There are 9 hidden switches. A switch that is on adds its own fixed numbers to the row, and there is some noise. The rows also spread widely along 15 directions, which tell nothing about the answers.
Some rows, each with its switches (1 for on, 0 for off) after it:
241  45  127  72  -173  -97  -199  -129  36  -187  -22  -87  -187  158  -113  272  58  378  281  192  33  -533  27  -26  144  -395  60  -214  412  77  -175  156  -340  -92  532
1 1 0 1 1 0 1 1 1
-249  -148  154  116  128  131  -54  180  -119  67  -2  -259  187  -261  122  133  65  128  49  -62  345  41  567  150  -98  173  64  177  -126  204  368  129  81  6  -267
1 0 0 0 1 0 0 0 1
145  86  -21  -221  -308  -214  -76  -182  -5  -19  -305  -138  -36  187  -230  36  160  144  70  158  96  46  38  -379  -60  32  -22  -48  246  -15  -194  309  35  -114  70
0 0 0 1 0 0 1 0 0
124  153  248  -125  -3  9  108  184  -91  323  286  91  92  88  -261  -16  133  -48  174  120  -484  182  331  -191  -94  8  138  -212  92  -69  -115  168  12  137  -75
0 0 0 1 1 1 0 0 0
88  -119  105  -12  60  -476  -461  75  350  -55  -359  -484  16  247  41  100  155  220  175  157  127  -447  212  -429  55  186  39  299  287  40  153  326  -225  153  389
1 1 1 0 1 1 0 1 0
159  8  242  200  39  -77  -172  27  74  -27  131  -8  -133  23  89  23  178  -152  23  76  -100  -78  113  -217  151  -61  72  -147  -11  119  63  41  -36  20  -125
0 0 1 0 0 1 0 1 1
314  73  -134  370  32  -157  -257  -258  -187  -439  190  449  -206  -334  -231  -330  388  390  32  281  60  -2  48  181  135  -587  250  -285  199  637  3  276  83  -108  -565
1 0 1 1 1 1 0 1 1
84  -176  -157  246  232  -398  -80  104  175  -121  -153  -199  -352  278  257  -175  104  -137  -355  7  30  -293  -556  -527  54  -114  19  -79  -133  -81  144  -68  -123  -51  -351
1 0 0 0 0 1 0 0 0
-11  -307  -439  173  229  -493  -398  263  111  92  -316  -175  17  315  -151  -382  297  -9  -317  -1  -35  -407  -529  -714  15  -204  88  -360  289  43  27  61  11  177  -14
1 0 1 0 1 0 1 0 1
-43  -39  -434  17  139  -485  114  277  64  -152  331  355  73  -5  102  -64  -218  143  395  229  -173  105  -281  120  600  -257  251  -79  -52  265  -54  -348  -416  -362  274
0 0 0 1 1 1 0 1 1
-3  -79  216  -53  94  -596  58  95  250  -300  -101  -1  -87  210  -140  73  50  -182  -64  157  -246  -137  435  -232  -137  -198  183  322  262  258  -152  -171  -328  -61  19
0 0 0 0 1 1 1 1 1
-143  -53  -253  -146  -9  -389  179  276  -101  27  -195  -25  20  35  -407  48  49  14  -89  77  -107  215  -5  -266  -149  -154  37  -109  56  -85  -250  -7  37  -130  -19
1 0 0 0 1 0 0 0 0
-89  -188  -182  261  43  -250  -492  373  -122  8  103  -23  174  -144  59  -50  146  346  -44  131  216  -147  -201  -327  215  -218  365  -219  -670  -342  18  136  0  -325  -204
0 1 1 0 1 0 0 0 1
371  -40  -315  321  -116  -9  -296  -107  -189  -201  180  111  64  -19  242  -164  107  -11  -223  34  -377  -45  -627  238  188  -531  -227  -485  -210  -99  156  124  -361  -207  410
0 0 0 0 0 1 0 1 0
341  -196  -95  402  -217  -46  -494  -253  -167  -66  71  -97  -16  131  215  -100  214  60  -99  48  -12  -437  -515  -303  315  -448  20  -591  -30  118  155  174  -146  -137  146
0 1 1 1 0 0 1 0 1
228  155  4  43  -4  -371  -147  62  80  141  118  119  -120  284  -245  -127  213  -80  204  153  -240  40  -84  -515  298  -58  141  -297  184  140  -151  78  106  103  -119
0 0 0 1 1 0 0 1 1
-94  -201  139  150  -94  -439  -99  302  -184  -13  402  89  181  -64  -76  276  -121  175  106  235  -331  -118  200  -167  104  -450  502  -94  -650  -277  -253  -157  -257  -383  -2
0 0 1 0 1 0 0 0 1
-85  -336  -281  202  68  96  -291  254  -236  468  381  239  148  41  117  -153  -13  21  277  -28  112  -225  -369  -314  669  -179  290  -789  133  367  142  -112  79  -15  64
0 0 1 1 1 1 1 0 1
215  174  35  113  -155  273  -147  69  -344  234  189  -96  127  1  -284  185  111  157  29  20  -326  117  59  228  -135  -336  -170  -544  71  -155  -51  346  -47  159  315
0 0 1 1 1 0 0 0 1
-97  -322  -250  279  174  -467  -224  93  39  42  -254  -278  -78  64  -2  -182  182  140  0  21  315  -193  -178  -527  219  27  156  -155  114  381  236  32  228  103  -375
1 1 1 0 0 0 0 0 1
-12  -115  200  -191  -323  169  265  55  -181  148  62  -132  94  -65  250  254  32  -387  -46  73  -152  29  212  -145  28  35  -71  -189  11  -60  17  -7  -335  -404  280
1 0 0 0 1 0 0 1 1
136  103  -85  -53  63  -206  -456  262  280  221  13  -15  -222  535  -14  -21  50  141  99  137  26  -470  -558  -643  246  -16  189  -264  62  -451  -243  90  -208  97  206
1 0 1 0 0 0 0 0 1
180  157  84  24  -52  -12  96  -122  143  -181  -73  -24  -320  -161  -125  -46  270  225  248  168  229  -28  -15  -280  148  164  62  -107  178  120  -110  128  222  -174  -194
0 0 0 1 0 1 0 0 1
115  -218  -225  123  -42  -581  -203  60  7  -58  -112  -267  109  32  55  -161  201  123  49  198  -67  -47  -163  -485  195  -64  155  -105  -106  138  146  170  -93  -201  -43
0 1 1 1 1 1 0 0 1
2  -175  -44  -71  -89  -55  -354  -35  -60  219  -36  -25  177  -9  -126  -82  105  359  370  139  273  -155  226  -221  230  117  227  -134  373  392  86  318  138  103  71
0 0 1 1 1 1 0 0 0
177  -152  193  184  -241  -125  -452  -109  -152  -33  122  -72  122  -142  -69  137  254  19  166  53  95  -214  248  -292  240  -181  166  -217  -76  206  80  228  87  -173  46
1 1 0 1 1 1 0 0 0
-27  -97  -19  -75  -15  -189  -470  453  -65  302  -120  -117  264  141  -317  1  289  -302  -233  -84  -111  -6  153  -491  -129  -62  15  -311  210  -78  -54  153  27  181  171
1 1 1 1 0 1 0 0 1
127  -3  213  -58  -130  242  -67  106  -84  104  300  179  89  -118  87  -108  240  46  81  180  -105  -183  106  -242  40  -55  281  -291  -69  -160  -83  141  -143  -311  -23
0 0 0 1 1 1 1 0 1
73  -104  -212  124  -34  -8  -2  -113  -54  -320  280  352  31  -87  263  -130  -90  106  100  148  -41  -101  -235  299  305  -390  148  -113  -33  308  94  -187  -487  -378  86
0 1 0 0 1 0 0 0 1
-11  -74  -207  60  252  -281  67  209  210  -109  -123  -12  -306  84  -20  -252  162  222  -57  153  107  -206  -374  -438  37  -4  184  -110  62  -63  -74  -29  -8  -127  -256
0 0 0 0 1 1 0 0 1

New rows, each followed by its switches (1 for on, 0 for off):
-68  -234  77  -106  -227  11  255  11  -274  234  -66  -207  89  -102  -28  111  58  -60  -12  46  -8  36  217  -263  -62  56  53  -217  133  139  30  68  77  -154  -47
1 0 0 1 0 0 0 0 0
-25  -268  -260  64  -10  -528  -115  96  85  -222  -81  99  19  217  172  -19  -90  -219  -143  49  -27  -167  -285  -274  342  -297  115  1  5  178  -24  -327  -350  -301  162
0 0 0 1 0 0 1 1 0
-77  11  92  -1  180  -83  415  259  65  120  220  72  -337  137  10  49  -147  335  185  222  -158  -197  -158  -209  19  -71  327  -168  -81  -276  -240  -205  -174  -112  -195
0 0 0 0 0 0 0 0 1
27  -154  114  -68  -191  -273  -282  0  -106  67  68  -74  170  150  224  72  18  -68  81  161  141  6  314  -308  203  -79  257  6  -67  275  175  174  -273  -213  -180
0 1 1 1 1 1 1 0 1
180  -2  -99  -36  -58  -89  -77  -194  74  39  -289  -237  -107  262  63  -82  123  10  35  41  102  -79  -96  -177  110  102  -228  -66  499  309  193  240  -74  159  152
0 0 0 1 1 0 0 1 0
-84  -273  -123  64  -53  -305  197  -58  -66  -155  -136  -364  72  -47  405  106  -95  22  11  120  118  107  62  -51  143  -3  -28  130  -208  254  345  50  -323  -361  -77
0 1 1 0 1 1 1 0 0
338  -59  -31  -3  -371  -149  -36  -361  37  -200  -224  -126  -226  82  -94  40  242  -143  -61  120  -83  -286  -322  -436  130  -161  -122  -286  385  124  -198  86  -124  -242  318
1 0 1 1 0 0 0 0 0
178  -298  -91  178  -348  -23  -470  -171  -459  97  182  83  107  159  25  158  -39  -42  -174  15  -125  -153  -213  -33  130  -697  37  -594  -69  163  26  201  -240  -109  230
0 0 1 0 1 1 0 0 0
-108  -65  -104  -314  -87  -315  -96  317  -155  330  173  345  80  137  -275  -157  78  259  198  354  28  15  135  -566  105  -143  598  -293  116  25  -349  183  -51  -210  -369
1 0 1 1 1 1 1 0 1
-100  44  28  -54  72  -88  50  313  61  36  86  188  9  -171  -322  119  74  133  336  124  61  36  305  -137  274  13  211  -140  228  133  -247  -67  96  -108  125
0 0 1 1 1 1 1 1 0
-85  -144  159  -83  -158  337  -90  171  -109  -134  196  269  184  -305  102  157  73  -263  -184  14  -8  -93  271  159  -61  -230  106  -99  -52  -35  -93  -137  -375  -431  265
0 0 1 0 1 1 0 0 1
33  -136  -259  324  38  -287  -305  93  -27  -234  -110  14  22  -143  -169  -69  247  -18  -110  -10  81  -41  -180  -146  244  -282  -21  -260  -25  218  5  -27  92  -110  45
0 0 1 0 1 0 0 1 1
-100  -446  -92  340  154  -444  61  394  -123  108  206  -62  38  -44  143  -51  24  -64  -125  97  -307  -316  -201  -411  255  -351  348  -376  -204  55  61  -334  -204  -203  -93
1 1 1 1 0 0 0 1 1
-128  -180  -54  11  -63  -569  -117  485  -208  103  88  -107  333  -86  -287  188  87  83  41  191  -354  81  294  -303  -23  -314  288  -191  -299  -226  -217  87  -134  -266  222
1 0 1 0 1 1 1 1 1
2  183  -205  -40  142  99  -190  216  105  -29  -83  63  58  7  34  -212  178  161  -97  52  151  33  -175  -19  -62  104  -55  6  -74  -284  55  211  -71  -44  -90
1 0 0 0 0 0 1 0 0
122  -27  -66  134  -3  -444  58  117  10  1  -12  -255  -46  -47  -142  48  143  196  229  183  -148  82  -28  -395  209  -4  124  -142  -157  -16  -27  139  73  -142  -65
0 1 1 1 1 1 0 0 0
-61  -197  -45  270  181  -212  -433  367  4  141  268  80  362  -176  -93  -196  228  47  96  22  -162  -195  128  -228  193  -41  333  -148  -154  85  119  -47  80  64  -32
1 0 1 1 0 0 0 0 1
-193  -20  -144  -293  -216  80  182  370  -270  221  -276  -114  110  -242  -453  230  158  55  -41  47  175  255  207  -257  -136  27  -23  -337  157  -208  -314  174  160  -260  128
1 1 1 1 1 0 0 0 0
-94  -155  213  -73  -33  183  -282  284  -145  339  -33  -9  -33  -1  -42  27  183  168  10  51  389  -237  252  -419  12  104  286  -303  180  -37  -34  230  200  28  -168
0 0 0 1 0 1 0 1 1
-247  -347  -280  -31  -128  -165  196  156  -325  -49  -239  56  297  -406  -327  -51  173  -60  -94  -16  134  246  289  -80  22  -156  40  -249  258  435  -60  -73  227  -304  52
0 0 0 1 1 0 1 1 0
-232  -526  110  4  -177  -100  -407  251  -226  327  -45  -221  258  -21  2  267  11  65  89  -7  274  -414  291  -430  133  -78  320  -296  124  167  43  42  11  -76  284
1 1 1 0 0 1 0 0 1
166  148  -210  164  -161  96  182  -168  -189  -272  63  16  -136  -275  146  31  63  427  165  252  90  171  -238  303  211  -221  -88  -288  -187  -22  -14  218  -137  -425  19
0 0 1 0 0 0 1 1 1
-134  -170  -235  176  199  -347  150  247  48  -257  -62  49  -81  -188  39  -51  40  -20  -163  100  16  -14  -112  -69  136  -197  111  41  -139  105  4  -220  -187  -291  -179
1 0 1 0 1 0 0 1 0
17  -170  170  -55  -181  50  -216  243  -178  227  -88  -248  345  -115  -242  10  340  -51  -295  44  -347  -168  267  -319  -465  -67  58  -264  1  -377  -103  274  -44  2  275
1 0 1 0 0 0 0 0 1
2  94  -268  -4  147  -523  -65  98  222  -213  -282  -179  -89  94  -309  -7  54  353  227  156  80  120  -6  -85  12  48  -34  167  254  159  -75  118  17  107  129
0 0 1 0 0 1 0 0 1
38  -115  148  -128  -275  553  179  56  -377  225  34  6  301  -508  -228  -59  316  379  68  154  -169  -91  372  116  -281  -20  82  -452  249  -160  -109  383  84  -190  352
0 0 0 1 1 0 0 1 0
139  -160  -50  339  13  -199  80  26  -109  32  12  -277  7  -182  -257  -34  248  177  111  15  -284  -177  -112  -241  72  -136  2  -416  67  66  39  42  239  46  134
1 1 0 1 0 0 0 0 0
-296  -175  -432  -80  129  -556  -149  478  24  63  -329  -36  -161  116  -40  27  24  -58  -65  48  549  173  -244  -587  355  33  146  -135  4  136  -67  -90  73  -213  -309
1 1 1 0 0 1 0 1 1
166  47  54  -48  -336  149  -95  -68  -307  -4  87  143  61  -22  -85  131  51  61  -106  109  -175  73  -1  111  -80  -377  -38  -334  -76  -201  -177  224  -188  -218  229
0 0 0 0 0 0 0 1 0
14  22  173  101  39  -200  -315  170  -48  93  103  -352  185  221  370  225  -121  138  -42  97  15  -31  267  17  -53  -32  70  288  -498  -272  314  288  -389  0  -161
1 0 1 1 0 0 1 0 0
-48  -23  -71  206  257  393  -140  332  -63  271  224  -31  17  68  94  11  -31  160  6  -132  -90  -304  -251  234  3  -141  -80  -410  110  -166  175  -30  -160  270  303
1 0 0 0 0 0 0 0 1
48  76  215  -3  86  -330  -69  89  190  -227  73  68  23  -70  -257  105  122  81  260  161  -167  -90  567  60  -26  -84  156  237  299  312  -84  9  -151  44  174
1 0 0 0 1 1 0 1 1
-57  -165  -12  -33  -88  -165  -127  311  -49  -55  12  404  6  -230  -419  -148  380  -138  -171  151  -41  -187  60  -554  74  -304  399  -413  151  27  -445  -130  65  -333  -123
1 1 1 0 1 0 0 1 1
-192  -372  252  -105  -248  -153  42  59  -154  300  53  -240  214  79  122  313  -59  -391  129  -34  11  -88  445  -409  154  107  151  -73  54  307  115  -133  -71  -155  108
1 0 0 0 1 0 0 0 1
110  -209  -178  294  116  -428  -234  -50  64  -309  -54  -95  -323  230  156  -43  -20  405  -160  217  82  -576  -448  -189  41  -529  230  -58  -61  -8  -17  15  -419  -143  -97
1 0 1 0 1 0 0 0 1
275  -13  121  -106  -309  -22  -93  -333  -53  -53  -131  -118  -163  137  21  18  168  91  -26  210  -3  -114  1  -269  -84  -109  -5  -144  207  77  -46  384  -169  -134  -9
0 0 1 0 1 1 0 0 0
-174  -223  219  293  153  -57  78  212  -117  147  77  -187  63  -277  -306  168  90  334  238  -1  63  -174  452  -126  30  -14  278  -160  11  163  -17  -59  374  113  -159
0 0 1 1 0 0 1 0 0
81  0  -237  -9  -266  -287  237  -200  -170  -314  -40  -144  151  -198  185  37  22  178  119  279  -73  322  35  196  62  -154  -57  58  -189  190  129  169  -363  -496  20
1 1 1 0 0 0 1 0 1
241  213  -176  31  -284  115  -94  -22  -291  -109  -190  -173  -63  -95  -100  123  262  207  -165  134  91  200  -198  18  -75  -293  -263  -423  -80  -293  -125  484  -83  -306  151
0 0 1 1 1 0 1 1 1
74  -48  -76  63  -103  35  116  23  -291  -8  24  63  96  -357  -178  -225  269  537  63  262  -58  67  148  63  -153  -149  207  -300  46  35  -47  321  121  -174  -174
0 0 0 1 0 0 0 1 1
43  -223  -25  -4  -142  -221  -301  9  -65  -174  -22  -13  321  -65  169  -61  172  -226  -193  43  -29  -75  241  -97  -32  -161  65  141  -58  186  204  103  -321  -288  79
1 0 0 1 1 1 1 0 0
-80  -100  -360  80  146  -230  -68  262  -79  -48  224  335  82  1  107  -265  -2  94  -59  169  3  47  -270  -89  276  -288  310  -183  -199  90  6  -138  -261  -301  -311
0 0 1 1 1 0 1 0 1
-74  -31  324  -162  -208  -73  79  123  -192  45  49  -168  213  -175  -287  448  -49  171  231  91  -93  81  771  146  -251  -56  98  152  86  16  -131  151  -75  -73  280
1 0 0 1 0 1 0 0 0
-80  -120  22  97  265  -226  202  267  211  -144  -72  -286  -70  -41  98  41  -12  290  45  152  -131  -208  60  -5  -142  16  95  148  20  -98  71  -81  -312  -41  147
0 1 1 0 0 1 0 0 1
-132  -237  254  54  -56  -281  -101  289  -39  47  -33  -221  379  -173  -225  193  170  -189  -34  23  -299  -16  666  -181  -159  -31  123  75  -21  63  -19  -48  -50  -29  281
0 0 1 0 1 0 0 1 1
129  62  217  -67  -196  -119  158  -62  1  -151  9  -23  -137  -66  -53  154  168  -114  53  178  -80  -40  275  -181  31  -88  63  -32  152  122  -137  34  -169  -283  17
1 0 0 1 1 0 0 1 1
56  10  -181  -145  124  316  13  179  13  294  -184  -11  91  -1  -188  -475  367  188  -188  90  -175  -74  -200  -243  -334  178  -44  -342  398  -218  7  361  39  217  3
0 0 1 0 1 0 0 0 0
246  14  -536  -53  -158  -270  -166  37  -230  -83  222  375  -28  152  73  -189  -24  302  104  321  -169  -16  -634  42  375  -619  148  -529  86  71  -120  150  -526  -380  263
1 1 0 1 1 1 0 1 1
56  -96  228  82  45  16  -209  92  18  85  108  137  12  14  -34  -155  198  128  32  160  -72  -255  247  -209  4  -86  298  -155  191  136  -8  102  -78  99  -172
0 1 1 0 0 0 0 1 1
3  -329  273  115  -150  -560  -464  34  -86  188  213  -195  116  272  49  299  -87  118  292  176  -64  -397  352  -488  245  -229  459  -28  -139  202  33  106  -168  -13  44
1 0 1 0 1 1 0 0 1
24  202  20  -74  239  -114  189  272  302  148  -153  -306  15  142  -264  -78  249  -108  108  -10  -310  16  88  -291  -161  312  -182  -25  363  -132  -1  59  35  253  214
1 0 0 0 1 0 1 0 1
216  146  31  -83  -252  -139  -223  -56  70  -230  -69  30  66  -55  -179  72  224  139  104  250  -146  -49  94  -76  29  -140  10  -44  80  -125  -241  237  -243  -246  396
0 0 1 0 1 0 0 1 1
171  -179  -424  116  -15  -592  -83  -192  -15  -306  -114  36  56  0  -94  -332  138  320  52  276  -132  -25  -223  -147  124  -319  148  -53  172  412  40  164  -167  -201  -58
0 0 1 1 1 1 1 0 0
-64  87  49  33  429  33  372  288  317  -318  148  414  30  -477  -60  -563  370  214  75  256  -201  41  355  139  -162  156  327  197  222  223  20  -131  -81  -136  -395
0 1 0 0 0 1 1 1 1
124  42  -103  -32  46  12  -240  128  168  -76  -207  -104  -97  161  -6  -114  254  -15  -159  -1  146  -257  -232  -309  -47  -34  -86  -165  272  -129  -19  160  -134  -58  196
0 0 0 1 1 1 1 0 1
-77  -250  -48  -41  -45  193  219  84  -138  156  47  51  9  -276  24  -166  234  -52  37  61  75  -90  7  -283  71  92  135  -406  255  252  51  -4  98  -226  -104
1 0 0 0 1 1 0 0 1
-111  -202  -85  84  61  -338  -12  137  7  -190  46  385  -258  -12  -368  -31  54  93  0  128  160  -254  -11  -368  194  -417  444  -212  290  369  -391  -333  37  -177  -303
0 0 1 1 1 0 0 0 1
170  -5  -16  230  -3  -309  -77  -89  29  -170  -231  -454  -36  -48  -130  177  190  195  193  33  -28  -71  130  -29  54  -48  -231  -46  166  182  171  291  59  59  331
1 0 0 0 1 1 1 1 0
-50  -84  131  -81  -235  -42  -214  53  -207  324  265  6  250  -44  17  161  12  34  433  146  125  81  410  -219  386  99  279  -164  -39  293  84  156  39  -120  -79
1 0 1 1 1 0 0 0 1
158  110  663  105  -54  273  -251  -122  -41  -21  17  -280  -70  131  109  309  179  -268  -186  -109  46  -118  713  70  -354  -80  -164  136  94  114  297  334  -153  207  -199
1 1 0 0 1 1 1 0 0
102  30  310  -39  136  75  101  163  -21  321  62  -289  120  -92  -38  -177  309  427  218  291  -278  -173  543  -130  -299  209  200  -74  346  16  183  514  -86  229  -83
1 0 1 1 1 1 1 1 1
102  178  -321  -73  -125  28  273  -53  -201  -212  197  216  -12  -220  49  -39  -30  496  241  358  -14  174  -172  367  127  -307  102  -183  -51  25  -112  181  -397  -485  11
1 0 1 1 1 0 1 0 1
-30  -56  47  83  76  -296  -107  153  12  -19  6  5  -79  -94  -195  30  133  320  204  213  80  -103  260  -184  60  -63  279  -54  137  176  -94  142  66  15  -128
1 0 1 0 0 1 0 1 1
-357  -404  -182  -123  94  -359  -52  312  -20  75  -375  -404  265  -33  134  -15  29  127  -42  11  466  -22  328  -332  -61  261  143  248  87  247  276  70  -17  -157  -84
0 0 0 1 1 1 1 0 1
123  -102  138  -119  -38  -133  -241  191  165  210  -95  -6  21  149  -200  -184  358  32  122  195  -87  -413  97  -704  114  68  280  -327  532  57  -181  172  -44  30  220
0 1 1 1 1 1 1 1 1
15  -198  11  149  79  -474  0  104  128  -100  15  -280  358  -237  61  -206  277  49  253  143  -184  36  369  -279  125  235  183  187  -74  323  314  50  7  -172  -20
0 1 0 1 1 1 1 0 1
109  -78  136  199  66  -12  -10  189  70  97  -72  -333  77  -278  -151  -158  492  79  -14  75  -203  -220  76  -458  -114  201  70  -259  41  -169  56  170  201  -6  -7
1 1 1 1 0 0 0 0 1
-45  -24  -185  -51  -19  -177  249  -45  45  -277  -163  85  -216  -33  -92  -11  34  -30  -18  129  146  111  -64  -74  97  -143  0  -50  280  338  -107  -149  -154  -246  -131
0 1 1 0 1 0 0 0 1
76  -65  -317  -133  -421  -187  13  -72  -297  -215  -106  29  51  -54  -188  255  -92  307  17  184  14  27  -255  62  59  -479  -15  -249  -89  -191  -327  113  -273  -535  487
0 0 0 1 1 0 0 0 0
139  -44  16  299  205  -389  -132  186  81  145  250  -200  111  9  109  -164  216  174  341  170  -315  -123  2  -316  299  68  189  -173  -179  62  256  157  24  51  -48
1 0 0 0 1 1 1 1 1
-174  -253  -73  -5  -29  100  74  121  8  -1  -202  -202  89  -217  -39  105  101  43  28  -26  214  -249  77  -149  38  80  -19  -117  234  88  16  -34  -28  -193  312
1 0 1 0 1 0 1 0 0
-19  -36  -177  -287  -264  -310  88  -54  21  -41  -57  267  177  -125  -290  -194  187  -23  285  262  -44  288  152  -390  227  150  250  -75  260  347  -247  -1  64  -305  -57
0 1 1 0 0 0 0 0 1
141  141  53  -9  43  -425  -191  -74  95  -74  170  446  -129  36  -321  -283  238  168  319  332  -45  120  330  -266  206  -85  420  -26  338  576  -146  170  133  107  -561
1 0 1 0 0 1 0 1 1
27  -253  55  191  -86  -543  -95  249  -28  -174  -32  -191  164  -233  -256  203  269  -153  -18  96  -286  -198  254  -398  101  -297  166  -174  -24  72  -172  -121  -74  -325  360
1 0 1 1 1 1 1 1 1
-13  -321  253  232  104  -1  -107  124  92  -52  6  -103  61  -285  7  -105  320  -60  -82  13  -52  -349  266  -361  -16  36  241  -90  -1  130  116  -37  83  -84  -117
0 1 1 0 1 1 0 0 0
21  -164  -2  -47  129  -71  413  11  182  -67  246  158  -97  -18  198  -167  -71  236  340  309  -339  -398  -54  -1  153  -85  304  -110  453  291  -26  -223  -533  -168  227
1 1 1 0 0 1 1 0 1
160  -135  56  380  90  -142  -492  255  -44  16  145  -245  164  4  133  111  198  -11  -81  -2  -187  -385  -39  -132  146  -309  15  -291  -144  -114  199  148  -251  2  359
1 0 1 1 1 1 1 1 1
96  -126  179  65  -61  128  -309  282  122  180  231  127  -53  12  144  -17  211  24  34  160  -106  -638  -285  -548  263  -51  346  -417  -95  -465  -222  -43  -215  -252  296
1 0 1 0 0 0 0 1 1
-187  -207  63  -226  93  165  -156  289  71  432  43  180  -15  295  208  -59  -114  -47  147  44  263  -272  46  -349  310  140  263  -245  465  191  42  -38  -208  117  43
0 1 1 0 0 1 1 1 0
-210  -317  -118  94  326  -226  50  277  158  10  -79  -123  74  65  92  -190  -21  337  2  117  -15  -405  -13  -141  -63  -34  274  43  227  119  114  -160  -266  60  36
0 1 1 0 0 0 1 0 1
34  92  101  -154  -115  -15  43  96  110  27  48  266  -211  -77  -271  110  95  56  319  184  98  -5  75  -333  298  73  206  -222  240  15  -397  -25  121  -177  82
0 0 1 0 0 1 0 1 0
-73  53  -100  -214  55  13  256  253  37  114  108  224  -59  23  -127  -43  -26  83  69  191  -166  16  -68  -93  -10  -35  166  -121  120  -146  -240  -51  -262  -154  -16
1 0 1 0 1 0 0 0 0
-103  -381  -34  122  -90  5  -150  205  -233  208  167  1  386  -373  113  -127  162  217  70  148  -92  -193  119  -166  131  -24  327  -277  -229  -50  110  116  0  -255  86
1 0 1 0 0 0 0 1 0
